The rows of a group lie close to one hidden flat surface of 11 dimensions, which may be shifted away from zero. Surfaces can cross.
Known rows, each followed by its group:
[-27  29  14 -36  48  11   9  17  -8  42   2 -26  61 -10   1  28  20]
vuvav
[ 28  10  24 -11   7  -4  21  -3 -11  -9  14   3  15  21 -22   8 -26]
Gem
[ 12  20  18  22 -10  46  -1 -12 -24  39  39  34 -37  -3 -21  -7  21]
vuvav
[-16 -39 -13   2  20 -13  18   6  -8  -4   4  12 -24  12  41   5  10]
fep
[ 16 -20 -30  11 -17   2  24  11 -10  46   4  24  17   3  17  10   9]
fep
[-12   6 -13  37 -10  26 -19 -18   1  -1   1  -2 -30  -3  12  10  -3]
nat
[ -7   1  -5   3  23  -8  -7  -6   3  -3 -19  13  21  11   0  14   0]
fep
[ 13 -21 -10 -29  25  14  17 -15 -10   2   6   0  17  10  -2  -6  -7]
nat
[ 39   7   6  -2 -14  40  33 -36 -34   1 -10  -2  15   8  -3  -5 -34]
nat
[ 37 -11  -5  13  -4  19 -11  22   5  14  29   8  18  -1 -22 -42  27]
Gem
[ 29   2  -7  -7  -7  14  19   6 -14  -1   7  33  -4  -4  -9   5   1]
fep
[  2 -39  17 -39 -34 -29  59  -4 -14  20 -33  -1   8  -2   7  -4 -14]
nat
[ -9   0  33 -18  41   4 -12  -1 -44 -13 -33  11 -31 -17  20  21   9]
fep
[  8  21 -14  46 -20  -6   9  15 -39  -1  -8  27 -21  29  13  11  10]
fep
[ 15  -3  15  -6  -8   3   7 -18  32 -14   2  -6  15   2 -13 -14 -18]
Gem
[-38 -33   4  -3  12  -3  11   2 -12  64 -17 -21  35 -10  33  18   8]
fep
[-23  13  31  -3  19  -9 -10 -12  -4 -14 -41  10   5  -9   7  11   2]
fep
[ -6  32  45   6 -14 -21  24  -1 -11 -14   6  -7 -19  21   0  17 -24]
Gem
[ 22 -17 -28 -38  19 -18  -5 -11 -35   5 -47   0  16  -1  25  -4   0]
vuvav
[ -2   5  32 -11  21 -19  16  27  -6   2 -13  15   7  16 -13  13  30]
nat
[-16  16  14  38  43  24 -31  -9  42 -23   4   5  11  14   1  -6  22]
nat
[ 37  29  38 -38  23  27 -11  -5 -13  29 -15  -3   7 -38   5 -13  25]
vuvav
[ 22  12  -5  10 -17  -6  -5   2   6  14 -17  -1  16   5  -5  14  -4]
Gem
[ 15  12 -33  15  14 -23 -28  13   5 -41 -14   2 -14  29   7  -6  19]
fep
[  7  25 -16 -11  -2   7 -10   7 -24  21 -17   5  -8 -17  12   5  22]
vuvav
[ 17  21   9   8 -21   0   8  -4  -4  22 -11 -20  23   5  11 -14   2]
Gem
[-25 -50 -14  -7  -8 -25  -9 -21  44  19 -21 -29  22  -8  16  15 -30]
nat
[  7 -18   2   6  -6  17  21 -19   1 -10 -12  15  34  -3   9 -13 -22]
Gem
[ -5  32  -7 -16 -24   9  -2 -12 -32  36 -19 -21  27 -41  31 -30  -2]
vuvav
[-30  17  23  -1  11 -18 -10   5 -19  -8 -12  13   8 -13   6  10 -10]
Gem
[ -9   6 -57  24  -2 -17 -23  52  -3   1  26   8   6   0   1  23  13]
fep
[-15  -4   2  19 -13   8   6 -44  -8  -2   1   1  29  -1  28 -33 -44]
Gem
[ 16 -15  23   9  22  33  11 -26 -16  20   6  15 -14  17 -10  27 -13]
fep
[  2   5  30 -25  42  38  11 -17   8  15   0   5  -7  10 -37  26  22]
nat
[-32 -13 -70  56 -18  33 -18 -13   0  -4  39   0  -7  19 -17  15 -27]
vuvav
[ -7  19  16  29 -14  12 -24  30  -7  12  17   8 -25 -25 -22  39   1]
fep
[ 14 -27  12 -23  12  -6  -2 -25  44  18  -1 -11 -24  -2  35 -20  14]
nat
[ -7  -6  -4   9  -9  -7  10  15  -2  -8   7   7 -11   2  13   0   6]
fep
[  2  34 -11  17 -16   0  -6   6 -39  16  33   5 -14  12   9 -29  12]
vuvav
[ 11  -8   2   6  10  19  11 -13  19 -36 -44  -7  15  23 -12 -19  23]
nat
[ -5   5  29  -1  12  -5   8   6  10   6  -2  12  -3  10 -15  18  11]
nat
[ -9 -16 -30  -3 -12 -12  13 -15  30  -2   0  -6 -12  16  11   8  -9]
vuvav
[ -3  11   2 -10 -14 -10  -4 -14  18  13 -26 -14  -1 -13  12   1   3]
vuvav
[ 12   6   9 -31  12 -21 -13   0  15  -4   7 -10   2   0 -18   9  -8]
Gem
[-42 -15 -17  17  -1   9  31  -7 -16  24  27  12  14  17   4  16 -18]
vuvav
[  0 -15   0  14   5  -6  -3 -16   6  27  -2 -22 -31  35   8   3  19]
vuvav
[-17  22 -15 -11 -26 -23 -25 -20  -3 -13 -43 -22   9 -38  52 -35 -10]
Gem
[-11 -27  12  -6 -34 -26  30   6  16  -4  15  18 -22   6 -27  19 -26]
nat
[ 26  -2   3 -25  -5   5   7 -14  31 -33   1 -20  10  -6   1 -47  -7]
Gem
[  0   7  -2  18   6  -6   0  14 -18  -4  13  12  -1  15  -9  21  -7]
nat
[  4   1  -1  -7  15  15   7  -5   1  -5  11   1  20  -8   1  -1 -15]
vuvav
[-11   9  26 -21  23 -14   9  18   3 -28 -28   9   4  -7  -7  27   6]
Gem

New rows. What belongs after each?
[ 11  10  17  -7  -3  15  -8  13   6 -36  29   2 -32 -25 -25   3 -10]
fep
[-19  34   4  45 -18  11 -12  40 -69  -6  25 -15 -37  -7   5  22  -5]
fep
[ 19 -18 -13 -20 -24 -46   5  10  -7  -5  -8   2  22   0  -3   7 -41]
nat
[ 31   3 -12 -29  30  -7 -28  10  14  -5  -3   2  25   0 -31   7   9]
Gem
[-10  -5   9 -64   0 -42 -12   7  -8  24   5 -16  -2 -39   6 -11  -8]
Gem
[ 16  -6 -13   5  14  17   1  -9  -7 -14   6   3 -12  12   6 -11   4]
nat
[  0  33  24  11 -20  -7 -12   9   0  10 -22   6  29 -17 -20   6  -4]
Gem
[ -8   9 -20  10  15 -14  -7 -20   4  -5 -41 -12  10  15  34  30 -10]
Gem
[-20  42 -30  54 -34 -25 -42  19 -61   8  -5  -7 -19  19  15 -13  12]
vuvav
[  7  18   8   6  25 -20 -15  25 -13  -7  43  28  12  10   0   7 -11]
nat
[  6   9   5  -2  43   5 -15   0 -12  17   9   0  25  14   1  23  -1]
nat
[-21 -27   0   6  -9  17  39  -1   8 -34 -45   2  20  29 -54  13   7]
nat
[ 23  -3 -16   3   8 -13 -37   3  10   3  29  13   1   9 -28   2 -13]
Gem
[-30  -1 -13  -3  29   1 -10 -16 -25  18 -25   5  54  -4  13  21 -21]
fep
[ 30  43   5 -19 -14  20 -15 -22 -32  15 -25   2   1 -32   2   5 -16]
nat
[-19  30 -51  60 -28  -9 -42   8 -24 -31   3  12   0   0   8  10 -31]
fep
[  0 -25  16   4  23   4  17  -5   4  32   6 -10 -27  26  16  27  16]
nat
[ 10   7 -16  -3 -12   6   9   5  28 -27   1   2 -14 -22  20   7  -6]
vuvav
[  4  16 -10  14  42  14 -35 -13  11 -14   3  -4  55   9  -9   6 -22]
nat
[ 14 -29 -15 -17   9 -17  12  34  58  15   8  44   1  -7  -9  22  38]
fep
[ 15 -24 -25 -19   5  12 -12   2 -11   8   3  13  -7 -45  14   7 -15]
fep
[ 47   3 -14 -68  13 -20  15 -12  10  -3 -24 -44  14   7   8   2  -8]
Gem
[-40 -20 -26   8  37  14 -16 -11 -15 -17  30  -1  17  -8   5  26 -46]
fep
[-13 -20 -30  30  12  -4 -24 -12  10  -3   3   4  -1  17  14  18 -15]
fep
[ 10  -7 -46 -12  13 -11 -18 -12  -6  12 -46 -13  26  -3  40   7   3]
Gem
[-17  43 -35  14 -34  23 -10  -4  15  23  22  17 -20 -22 -17  10  12]
vuvav
[-22  36   7   7  22  -8  22  68  -4 -22  11  24  -6 -11  15  60  22]
vuvav
[ 11 -10  11   3  17  51  12  -6  -7  13  31 -12   5 -19  12  -5  -5]
vuvav
[  7 -22  -2   7 -41  -2   7  19   3 -10   3  29 -10 -38   2 -28   0]
Gem
[ 16 -27   6 -10  -5  -3  11   7  37  -8  -1  20  -1  -4 -22  21  -7]
Gem
[-21  20   5 -13   5 -28 -12  -4  -6  19 -40 -19  31  -1  10   7   4]
vuvav
[ 47   6  -4  17 -40 -17   7  -7  49  22  15 -25 -30  37 -11  23  -8]
Gem
[ 20 -17  -2  16 -18   8  21 -22 -13   4 -11 -10  -6   8  47 -24 -10]
nat
[-28  -7 -57 -16   4 -23 -24   4  20 -16 -13   8  63 -30  13  -4 -24]
fep
[-22 -18  11 -27  50  12  14   4  -4 -21  22  16   2  -3  -7  26 -11]
fep
[-16   6  -1  -5  -8  22  27  -2 -38 -11 -12  20  28  -4 -30   3 -15]
nat
[ 28 -22 -22  10   3 -22  17  21 -18 -27 -33 -11  14  46   2   4   5]
nat
[-22   3   6  -5  16  19  33  -8 -39  -6  10  33  23  -3  -3  20 -31]
fep
[ -2 -24 -32 -16   8 -17   8 -18   5   4 -17  -4   2  20  14   5  -5]
vuvav
[ 32  25 -11   5 -15   0  -9   8  26 -17 -42 -17  16  -3   1  -4  19]
Gem
[  3 -14 -13  -8   1 -18 -36  -4  28   4  12  10   1 -14 -12  -2 -10]
Gem
[-25  22 -29   9 -20  -2 -12  22  -9 -20  17  20  27 -36 -13  11 -30]
fep
[ 24 -16  18 -48  11  -3  40  -8  -3   2  -7   7  27   9 -27  -1 -10]
nat
[ -2  23  17 -14  20   9  10  20 -21  -9  12 -19  15   7 -22   4   5]
fep
[  1  24  14  -8  -6  -7  -6   9  -2 -20 -26   4  29 -38  17   2 -16]
vuvav
[ 47 -14 -15  -5  24 -37 -15  13  12  -4  -5 -17  -8  33  25   8   8]
nat
[  0 -16  27 -16   0  -4  26 -21  30  18  17 -16   5  12   0  -1 -15]
Gem
[-14 -16   5  -9  28   1  30  15 -10 -29 -21  11  52  26 -21 -10  15]
nat
[  5 -28  13 -33   8  27  71  -9 -56  29 -23  -2   2  20   0  10  15]
nat
[ 34  24   4 -15  39  38   4 -13 -23 -12  18  18   2   7  -8 -17  11]
nat
[ -4  -9  -5  14  34  17  18  16 -31  13  38  -5  -3  36  -5  26   5]
fep
[ 10   9  47   7  -1 -26  14  26  14   0 -11  13 -31  26 -13  28  28]
nat
[ -6   0 -11 -16 -29 -21  -1   9 -33  20 -22   0  -5 -22 -12  36 -26]
nat
[ 19  -6 -14  -7  -7   6  -4 -19  17 -28  11  10   3  -2 -10 -20 -25]
nat
[-20   2  17  15 -10  -1 -15 -15  24   7  -9  14  25 -19  -9   2 -19]
Gem
[  8  22 -22  -6 -11   1   8  31 -40 -21  -4  57  -1 -35   2  15  -5]
fep
[ -5 -13 -29  13  10  17 -17 -18 -11  11 -20 -23   1   2  16  15  -3]
nat
[-20 -20  13  15  12  13  -6 -20  45 -24  -2  21  20 -10 -11  -6  -9]
Gem
[-15  -3  28 -10   0 -18  14  25  -6 -12   5   8 -22 -10   7  -2  11]
Gem
